The rows come from 6 hidden closed curves, with some noise, and rows from the same curve form a group. Each curve winds through 8 dimensions. The rows are also pushed far along 4 directions, which tell nothing about the answers.
(in the rows, 128 means zero)
Some rows, each with its group after it:
[123 152 146 137 135 126 119 135 112 129 125 120 148 114 142 122 123 121
 121 147 112 123 148] | q593
[142 111 148 132 147 146  81 137  93  94 148 100 126 134 154 138 116 119
 140  64 142 184 162] | q385
[ 99 119 141 146 147 128  71 130  70 121 148  91 138 117 159 100  79 108
 118 135  99 141 147] | q593
[163 143 128  99  93 141 146 117 124 117 117 131 109 154 114 150 147 143
 151 109 144 142 139] | q914
[149 136 121  98 116 144 121 110 134 116 129 105  95 133 100 144 123 133
 128  98 157 132 135] | q694
[120 140  94 130 101 172 116 100 135 127 151 127  89 128 112 160 124 120
 150 168 131 126 130] | q680
[114 120 135 147 145 115  99 127  99 133 162  90 117 141 146 112 104  88
 121 151  93 104 125] | q914
[145 106 139 140 156 112  90 131 110  96 156 117 136 145 133 122 127 113
 138  89 149 139 135] | q406
[136  99 152 126 169 133  95 136 123 111 165 103 106 139 143 127 123  90
 122  61 112 165 127] | q680
[132 118 154 116 148 184 114 135 131 113 135 100 117 126 140 158 132 134
 126  62 135 170 155] | q406
[138 140 106 139  64 116 157 154 153 103  78 170 153  47 144 130 156 170
 145  86 196 176 132] | q680
[134 126 132 126 130 103 101 123  97 129 124 112 139 113 136 108 103 129
 120 125 134 121 123] | q385
[131 104  98 127 113 180 111 135 140 126 129 122 102 146 144 185 134 139
 160  93 165 173 154] | q914
[115 123  96 130 120 118 111 102 107 135 137 116 117 141 114 121  97 135
 125 183 132 106 131] | q694
[138 127 147 135 154  75 137 142 139 110 146 146 143 116 115  90 142 101
 109 114 115 117 105] | q914
[165 130 137 109 121 117 150 104 131 104 149 119  97 116 108 125 141 131
 121 101 134 144 118] | q385
[ 84 111 103 139 115 155  76 112  98 130 144 119 103 135 149 124  90 112
 149 134 106 167 137] | q680
[128 132 122 132  99  92 154 116 124 130 118 128 130  90 122 101 122 149
 113 148 127 117 103] | q593
[135 145 100 151  60  83 132 149 117 128  80 154 163  65 156 124 133 172
 146 134 174 164 134] | q694
[119 123 123 122 118 154  93 147 101 114 123 141 130 122 152 118 108 103
 150  88 135 157 141] | q914
[111 117 139 135 150 105 131 156 129 150 126 118 144 128 139 118 119 120
 100 137  97 122 122] | q593
[107 144 110 144  98 137 130  90 115 135 139 126 108 113 123 130 116 141
 135 193 105 132 126] | q385
[142 119 124 133 126 118 104 128 112  95 133 142 137 114 135 112 125 123
 146  92 161 149 133] | q680
[138 119 104 118 134  99 174 107 141 136 132 141 122 156 100 121 133 144
 113 184 129  94 117] | q385
[179 116 135  63 174 143 182  93 200 127 145 146  64 206  71 153 178 108
 123  70 137 116 106] | q593
[155 115 148 113 174 152 166 120 158 126 151 139 114 185 112 150 167 115
 128 119 115 109 126] | q385
[133 129 135 106 173 111 154 120 148 149 123 154 133 145 119  99 130 101
 106 146 113  80 107] | q694
[ 95 138 142 144 124 167  99 152 108 122 115 122 155  87 155 126 107 132
 128 118 120 153 153] | q406
[135 136 139 118 137 105 172 112 137 152 108 144 141 137 123 104 138 139
 114 163 111  80 102] | q694
[136 124 108 103 141 159 142 127 153 130 124 160 108 137 124 147 137 117
 133 118 138 153 141] | q593
[123 129 114 144 120 103 114 113 112 129 143 135 132 120 122 105 116 119
 133 168 121 102 106] | q593
[127 149 121 133 105  89 154 161 162 126 112 152 142  83 113 117 148 128
 110 129 133 132 117] | q406
[162  98 168 104 171 147 118 125 132 123 166  98  93 176 132 139 143  87
 132  50 108 128 107] | q593
[156  91 172 132 179 110  98 148 105  89 162  93 133 116 154 105 122 100
 112  34 138 159 130] | q680
[102 145 151 143 133 106 108 173 121 128 113 130 171  83 137  93 113 108
 106 120 113 112 123] | q694
[111 117 126 142 121 125 114 131 129 128 111 123 141 112 143 123 122 143
 132 103 148 140 127] | q406
[105 152 144 129  97  97 123 148 121 118  89 132 161  78 129  85 119 142
 116 102 135 133 123] | q593
[163 124 155 135 102  70 163 205 145 127  81 147 186  78 158 122 166 153
 120  52 157 159 112] | q406
[ 91 116 107 125 176 157 118  68 129 156 147 119 104 172 111 122  96 125
 115 204 102  83 128] | q914
[138 136 145 132  95 110 153 150 129 114 111 141 142  72 145 104 141 135
 125  87 132 147 109] | q385
[144 131 131 158  89 115  92 154  98  93 126 140 159  69 156 119 129 132
 157  87 162 165 126] | q593
[110 121 149 136 179 139 117 106 127 118 157 122 121 117 131 105 116 108
 107 130 100 131 130] | q593
[101 121  88 151 134 172 106  96 134 145 160 119  99 169 121 178 122 132
 150 203 117 127 150] | q593
[105 143 117 129 148 107 129 135 130 152 113 144 151 131 122 112 115 125
 107 186 110 105 138] | q385
[ 93 134 121 148 158 113  94 125 109 136 151 122 148 145 109 109 100 111
 111 201  98  88 133] | q680
[ 93 117 131 121 169 144 118 106 125 139 128 131 128 165 124 110 110 121
 118 144 103 120 138] | q680
[114 128 125 121 147 132 126 136 122 132 142 134 135 113 109 106 104 111
 104 162 103  97 114] | q694
[165 116 129 128 143  86 131 128 124 108 144 143 138 145 121 115 144 120
 133 116 148 119 116] | q406
[113 132 101 144 108 152 119 140 158 132 123 150 125 149 120 168 151 131
 161 135 144 141 139] | q406
[144 134 153 126 107 110 144 158 121 141 102 115 148 104 153 132 137 147
 119  97 125 146 126] | q914
[127 146 165 152 117 131 116 133 109  96 110 127 168  81 154 115 137 158
 134  90 144 165 150] | q680
[129 120 146 124 154 115 106 137  87 114 139 119 148 113 135  98  98 121
 108 123 114 139 136] | q680
[160 124 129 102 169 125 145 113 157 133 163 125  98 185  82 150 150 106
 115 142 117  97 118] | q680
[135 147 141 130  95  36 171 158 112 139  95 147 174  78 124  71 126 150
  92 155 107 111  94] | q914
[126 142 136 132 127 120 105 147 106 119 115 151 156 107 150  98 119  98
 140 116 131 118 127] | q406
[ 65 146 124 160 103 173  63 155 106 131 120 117 148  98 151 132  96 109
 147 136 111 140 151] | q694
[108 126 109 128 149 141 132 107 129 125 138 149 127 146 114 112 118 114
 130 172 122  97 129] | q385
[122 150 120 157  76  92 137 121 122 121 114 133 137  82 139 118 139 153
 138 147 134 151 126] | q694
[100 125 146 173 156 125  59 155 100 109 143 121 168  94 169 104 106  94
 135 109 129 136 144] | q914
[140 124 130 129 150 113 133 146 129 102 141 139 147 106 114 117 128 129
 108 121 142 136 137] | q406
[139 118 106 111  85 111 172 141 171 152 102 135 114 146 101 156 155 159
 130 113 148 123 101] | q593
[144 137 124 113 114 146 163 141 160 138 131 135 109 139 102 165 155 132
 126 132 122 125 123] | q385
[137 110 125 132 169  97 114 100 108 129 166 130 121 180 117 102 119  95
 130 168 106  83 110] | q406
[178 111 174 112 151 103 160 132 137 100 123 120 133 122 142 112 160 135
 116  33 152 148 121] | q680
[136 131 140 103 148 104 176 103 149 172 112 130 117 171 116 115 142 127
 110 161  98  73  96] | q406
[124 117 142 104 147 131 160 124 134 143 107 134 128 141 133 114 127 138
 110 114 115 129 124] | q680
[125 121 108 141 119  99 126 128 135 125 127 129 135 132 113 128 128 143
 127 145 147 122 127] | q406
[156 117 116 131 100 100 165 181 145 141 106 151 152  97 145 151 153 151
 126 114 146 150 118] | q593
[118 125  91 110 118 162 137 111 133 126 133 149 104 125 112 134 112 125
 132 159 136 124 130] | q694
[175 122 170 120 165 115 158 158 143 114 135 134 141 102 146 130 162 118
 107  67 126 155 127] | q593
[149 109 121 111 107 164 135 139 130 102 130 143 109 127 129 153 141 140
 151  67 152 182 134] | q914
[129 119 126 123 134 162 101 117 113 134 124 108 114 129 160 146 113 128
 141 102 143 152 148] | q914
[177 112 150 107 135 150 136 108 127 100 148  95  98 168 114 161 151 144
 140  67 154 145 136] | q694
[142 107 154  98 169 161 113  87 109 126 176  87  69 210 117 139 120  97
 131 101  84 129 125] | q914
[170 143 141  92 115 185 143 126 147 110 107 141 113 158 125 175 165 140
 163  63 166 157 154] | q914
[118 121  81 123  90 175 118 145 137 128 123 147 106 133 132 172 126 126
 161 127 151 163 147] | q406
[133 163 122 121  95  64 196 124 149 153 110 149 131 120  95 103 149 136
 105 199  97  79  93] | q914
[125 132 115 128 103 126 112 157 117 148  89 138 159 111 152 136 117 142
 139 125 153 129 132] | q694
[120 145 135 146  74  86 122 155 105 128  83 132 163  52 167  99 119 153
 127 102 141 167 124] | q385
[150 154 147 136  97 104 123 160 123  78 108 149 168  37 132 100 140 140
 126  67 172 164 132] | q694
[111 141 106 159  85 124 123 141 127  97 127 148 141  86 130 129 135 141
 145 137 147 164 146] | q694
[125 113 147 124 156 122 121 140 135 128 142 107 120 161 126 125 129 104
 118  96 111 122 127] | q385
[ 87 127 103 152 115 140  83 131  88 136 131 112 138 125 146 129  87 133
 135 177 116 143 155] | q385
[113 148 114 142  96 117 121 136 141 142  92 144 152 124 132 133 137 146
 149 142 151 118 130] | q406
[107 128 131 149 136 143 118 125 127 120 131 130 139 148 137 129 135 123
 145 135 123 123 141] | q694
[163 126 150 105 138 156 148 115 138 138 135 122 103 150 134 157 152 127
 136  98 120 135 120] | q385
[ 78 103 112 162 119 172  51 129  96 115 158 110 115 139 151 143  98 113
 162 117 111 179 147] | q914
[147 135 153 126 130  58 179 148 121 149 118 135 161  87 129  83 129 135
  82 162  93  87  87] | q385
[146 113 128  84 141 134 162 109 129 150 120 134 101 184 116 128 129 124
 124 128 109 111 114] | q680
[193 112 117  88 140 115 166 142 165 105 136 155 108 130 102 144 159 120
 123  68 175 141 118] | q680

New rows, each followed by its group:
[147 135 162 127 140  60 176 154 153 125 107 121 165 104 110 103 152 158
  81 107 135 109 115] | q593
[148 138 161 132 118  88 144 182 127 115 118 131 164  72 134 105 141 125
 104  84 124 142 114] | q385
[164 136  98  91  88 133 177 133 160 127  97 168 103  92 125 145 150 144
 135  97 169 163 124] | q694
[118 152  94 120  90 178 102  94 131 116 124 120  92 134 110 166 119 142
 159 142 159 147 159] | q406
[ 53 144 105 158 141 147  93  68 120 157 160 118 100 152 115 102  90  92
 131 244  64  63 111] | q680
[122 103 114 135 153 178  82 116 112 123 168 118  96 159 144 162 113 102
 153 121 116 167 148] | q593
[143 138 159 115 162  86 150 135 130 138 132 138 148 142 113  91 137 105
 102 142  95  80 101] | q680
[150 120 136 148 148 114 124 145 125 109 143 132 152 110 139 138 140 135
 126 123 145 144 141] | q593
[127 144 126 105 115  82 183 151 138 155  84 155 152  87 124  84 120 136
  87 154 115  98 105] | q593
[113 157  74 122  36 147 188 111 162 148  72 174 113  81 122 150 144 186
 148 174 157 150 126] | q680
[120 137 135 123  91 116 113 135 101 117 108 126 133  86 141  95 107 129
 129  94 132 148 119] | q593
[147 125 144  93 131 140 142 104 136 123 134 118  86 141 120 128 134 116
 122  80 118 147 119] | q593
[ 59 139  97 147 140 198  38  89  86 137 163  89 100 183 121 147  70  96
 154 210  97 102 169] | q406
[136 123 108 150  97 124 103 140 124 104 125 136 140 119 134 149 138 146
 158 106 174 161 143] | q406
[110 136 125 149 114 137 120 127 148 130 130 136 130 123 122 138 142 131
 142 136 124 125 119] | q593
[ 99 123  94 128 114 154 128 127 117 166 103 142 132 144 147 142 107 141
 141 186 121 120 140] | q385
[121 113 138 130 167 170  70 105  83  95 183 102 102 133 139 116  91  84
 134 116 108 145 147] | q406
[141 131 142 127 126 119 129 144 132 143 119 117 138 139 132 146 141 136
 126 117 126 128 125] | q385
[ 94 140  98 126  93 166 117 100 134 147 124 135 101 182 101 165 128 147
 160 177 110 135 139] | q914
[ 88 145 126 150  85 129 109 168 112 152  77 129 171  86 165 122 110 145
 134 134 127 134 134] | q406
[ 99 145 104 142  87 105 158 126 118 172 115 131 137 102 126 117 110 147
 112 227  86  92 103] | q385
[119 122 123 135 112 147 118 163 121 118 131 136 129 112 151 131 126  99
 145 102 125 146 130] | q914
[162 122  87 125  68 123 171 154 157 144 107 161 124 114 126 176 163 162
 152 134 164 149 114] | q593
[108 124  96 154 122  99 106 115 110 132 138 140 139 145 120 113 112 124
 141 191 128 101 121] | q406
[125 135 123 148 108  93 159 127 111 122 115 158 161  81 141  92 126 149
 120 173 125 119 116] | q385
[154 134 175 107 175 110 156 144 135 109 116 123 155 113 127  98 137 124
  90  79 136 114 137] | q593
[189 115 163 111 142 109 150 107 122  94 134 115 116 135 139 121 154 135
 130  52 157 149 125] | q694
[121 135 124 110 120 161 112  92 103 133 145 110  93 187 114 140 114 119
 149 155 105 116 140] | q914
[145 108 157 123 178 107 105 126 104 105 155  99 125 149 134 107 116 106
 111  87 121 144 142] | q385
[125 126 133 119 136  92 128 137  91 137 116 130 146  97 151  72  91 106
 103 142 113 105 114] | q914
[136 144 127 130 115  95 138 167 132 138 101 140 161 119 132 132 139 138
 120 131 136 133 138] | q593
[124 122 135 134 123 119 120 141 116 112 132 132 143 104 131  99 119 115
 127 110 132 112 111] | q385
[179 115 121  84 128 121 203 123 191 121 107 163  98 134 110 138 178 137
 126  66 174 134 109] | q680
[139 125 110 110 125 168 138 127 166 135 123 140 106 178 109 176 154 127
 155 112 151 124 133] | q593
[154 142 165 125 157  99 147 145 118 125 125 115 157 115 135 109 135 123
  98 124 118 104 135] | q593
[145 126 136 144 123  85 116 139 105 109 137 139 153  91 137  94 125 118
 130 119 137 120 106] | q593
[ 74 130  57 145  76 136 110 104 129 145 111 157 114 136 119 133 104 143
 160 201 139 131 130] | q680
[103 127 134 140 142 138  94 126 114 156 138 101 131 160 136 138 109 117
 129 159  98 108 130] | q385
[105 138 150 147 150  75  96 156 100 151 114 120 181 104 143  82  99 114
  99 154 102  91 115] | q385
[121 158 139 149 110 107 115 134 111 101 110 142 165  65 137  98 123 141
 124 129 143 145 144] | q593
[107 129 119 142 137  97 151 110 126 155 136 103 128 137 112 118 113 148
  94 210  99  88 122] | q593
[ 96 122 117 125 137 199  86 136 125 130 133 109 112 154 135 162 107 113
 145 113 130 145 163] | q406
[132 116 130 129 154 156 106 136 125  93 156 127 125 128 120 142 124 120
 129 103 144 155 154] | q406
[117 119 119 115 143 179 124  96 115 137 149 113  87 139 141 138 104 111
 129 151 105 132 139] | q593
[149 119 105 104 122 150 161 128 173 118 117 162 103 124 114 163 157 148
 135  91 162 181 138] | q593
[155 124 172 111 155 108 135 182 130 117 105 123 166 101 148 108 136 119
 102  44 144 135 130] | q406
[123 125 135 129 146 164  99  83 113 131 151 117 100 179 137 137 127 107
 161 134 110 118 128] | q406
[ 99 129 172 157 194 123  56 114  84 105 183 101 147 127 132  76  91  71
 111 139  79  95 124] | q385
[128 106  96 109 164 148 139  91 145 153 165 130  74 191 108 155 122 108
 124 179 100 118 125] | q593
[159 138 122 104 118  90 163 124 148 142 110 153 121 143 116 116 150 116
 129 127 139  98 103] | q406
[142 120 155 134 130 106 142 130 126 113 117 122 142 109 148 106 141 140
 124  80 141 141 120] | q680
[ 90  97 110 142 140 178  67 107  96 125 163  87  93 154 148 145  87 111
 144 129 114 155 149] | q680
[154 144 132  94 151 153 160  94 154 142 139 123  85 180 105 159 151 119
 124 145 114 116 141] | q593
[157 137 142 111 123 112 176 122 142 138 100 150 143 123 126 119 152 150
 123 126 139 105 108] | q694
[160 122 116  89 154 125 178 123 146 156 131 140 114 162  99 141 132 131
 101 171 119  89 118] | q385
[126 127 105 160  93 122  93 135 105 110 130 145 146 120 144 136 128 135
 168 136 156 152 139] | q406
[161 153 153  90 111  53 201 146 164 123  77 152 151  90  95  80 157 154
  86  82 150 112  96] | q593
[133 143 131 150  78 112 140 191 130 116  75 155 191  60 160 127 149 157
 142  90 177 146 136] | q680
[ 92 101 122 138 171 168  86 129 122 125 154 110 117 139 144 124  97  89
 126 123 121 119 139] | q680
[125 133 137 127 132 136 118 131 120  96 123 141 136  95 140  98 121 110
 132  91 147 139 135] | q694
[196 126 139 103 116 116 163 128 138 116 130 148 111 148 129 148 171 128
 150  80 149 148 116] | q406
[118 130 133 150 119 159 126 151 133 120 126 145 149 129 145 150 148 132
 152 126 128 143 144] | q385
[101 145 113 132 119 114 112 133 127 167 104 130 143 128 126 126 111 132
 122 173 117 102 124] | q385
[127 110 142 133 154 141 126 130 119  96 164 122 121 141 124 117 129 104
 127 112 115 129 131] | q385
[120 130  97 143  74 141 136 127 154 153 122 133 105 141 121 179 150 148
 158 152 127 142 115] | q593
[136 127 138 154 118 174 110 137 131 105 132 117 137 104 156 171 149 148
 155  87 162 168 156] | q914
[123 125 111 120 106 123 129 160 118 144 108 136 143 126 133 135 116 139
 127 138 127 138 132] | q680
[107 151  87 142  84 184 135 102 175 131 119 147 102 137 110 184 156 149
 168 162 157 132 146] | q680
[132 121 141 113 126 174 109 112 129 124 145  96  78 152 137 159 130 114
 144  73 118 169 139] | q385
[133 124 124 126 103 134  97 138 122 120 125 111 122 160 121 149 131 131
 155  90 150 138 131] | q593
[ 96 129  93 141 106 163 108 138 136 125 115 159 130  97 141 146 119 138
 147 134 143 181 153] | q593
[125 135 114 136  76 111 177 167 137 121  97 156 156  77 125 122 141 163
 122 140 142 139 122] | q694
[124 116 123 115 161 104 155 128 120 165 111 140 144 149 135 103 110 124
 101 177 104  86 117] | q385
[138 134 147 141 148 144 118 125 148 100 142 131 134 118 128 133 151 117
 139  94 149 127 135] | q680
[141 119 140 112 146 103 156 142 150 130 118 149 132 124 132  98 140 103
 118  95 132 106 101] | q680
[ 95 140 117 152 121 143  81  97  99 117 148 122 124 122 129 114 102 116
 146 167 116 124 134] | q593
[106  94 132 147 158 129  80 156  94 118 146 122 150 111 157  99  92  99
 124 107 121 134 122] | q593
[ 82 128 128 173 131 110  85 135  95 144 144 102 158 140 132 119 101 129
 126 198  90 101 130] | q694
[159 129 138 102 115 172 114 108 133 123 142  99  81 191 117 176 150 116
 164  79 136 136 134] | q593
[ 99 131 115 124 117 179 117  89 131 169 122 113  93 184 137 161 124 129
 158 165 101 113 130] | q406
[ 97 119  94 143 103 116 104 134 124 130 113 153 133 125 138 118 116 128
 149 132 139 152 128] | q680
[102 151  78 160  82 111 144 136 132 142  99 163 162  80 126 132 123 169
 130 223 148 118 141] | q593
[110 123 126 155  81  78 122 182 122 136  96 132 175  82 141 107 124 148
 124 108 139 134 102] | q593
[144 104 137 114 185  97 130  94 119 139 156 104 105 188 123 108 119 101
 110 139 111  93 119] | q694
[109 125 104 141 117 157  78 102 112 108 160 108  93 137 124 143 107 111
 152 137 132 147 145] | q406
[145 126 104 117  99 110 158 114 139 143 117 133 118 138 105 139 138 154
 131 155 147 101 105] | q385
[129 105 135 124 126 183  59 117 100 111 152  76  88 161 151 165 110 115
 162  52 142 182 156] | q385
[126 132 153 126 153 136 113 118 125 135 122 130 135 134 147 113 128 110
 132 107 117 119 122] | q385
[106 142  97 105  84 127 149  98 135 154 108 132  93 132 107 119 111 137
 126 167 113 115 110] | q593
[119 113 102 125 136 173 119 121 152 120 143 127  95 129 123 159 128 121
 137 112 147 152 144] | q680
[127 140 135 146 100 148 116 173 122 115 125 132 155  93 138 151 137 132
 141 111 133 152 139] | q385
[118 114 131 131 163 128  95  96 120 116 159 104 113 175 102 117 115 112
 129 133 125  98 125] | q593
[108 125 156 140 174  42 169 165 124 150 138 133 176 111 110  56 114 105
  58 192  61  55  85] | q694
[189 135 166  94 151  77 193 153 139 115 113 150 147  84 136  82 153 107
  91  79 137 102 101] | q914
[155 125 119 115 101  94 205 142 190 152 106 152 111 128 110 155 181 155
 118 117 131 140  98] | q406
[ 95 123 133 157 132 126  86 143 107 127 121 117 160 141 144 125 114 135
 137 131 125 137 147] | q680
[135 123 167 135 157 121 114 135  96 132 144 108 144 115 153 102 116 108
 113 120  92 116 114] | q385
[137 127 136 126 134 137 119 111 147 102 136 122 106 151 120 143 152 124
 145  75 146 161 144] | q385
[109 132 121 144 129 108 106  92 122 131 147 125 113 158 113 115 123 119
 137 164 102 118 118] | q680
[193 116 174  92 160 131 161 160 135 102 136 136 134 108 130 122 154 109
 111  39 139 137 113] | q385
[118 146 144 144 118 119 116 136 121 105 132 130 138  89 137 115 130 125
 126 111 120 163 141] | q385
[135 131 115 106 112 124 140 111 125 135 123 113 100 120 119 123 111 132
 114 133 131 124 124] | q406
[138 124 136 137 154 115 131 138 155 124 136 128 139 150 111 146 154 133
 123 122 137 125 135] | q593
[135 128 104 136 109 113 130 111 118 135 135 147 121 152 125 133 133 125
 153 173 125 115 118] | q406
[148 142 149 126 122 126 125 140 126  82 128 136 142  76 123 107 135 124
 123  74 154 148 131] | q694
[151 149 108 108  83 104 213 126 181 148  92 174 123  93 103 132 166 160
 119 151 144 110  94] | q593
[102 148 138 140 114 129 102 166 120 117 107 131 158  64 147 104 110 118
 116 104 133 143 139] | q406
[ 94 129 114 131 146 148  63 107  98 130 137  99 122 149 127 113  80 103
 134 149 130 101 145] | q694
[142 125 125 131 113  99 170 110 125 137 123 140 127 122 135 118 141 150
 125 156 119 125 109] | q694
[ 95 120 123 151 114 133 102 132 125 130 112 118 141 104 149 124 115 143
 134 112 138 146 131] | q406
[133 128  80  99  96 152 168  78 171 134 109 148  72 171 101 161 151 154
 153 136 160 146 135] | q385
[149  91 143  79 199 206 134 106 154 128 165 103  61 200 119 168 134  93
 124  65 112 145 142] | q680
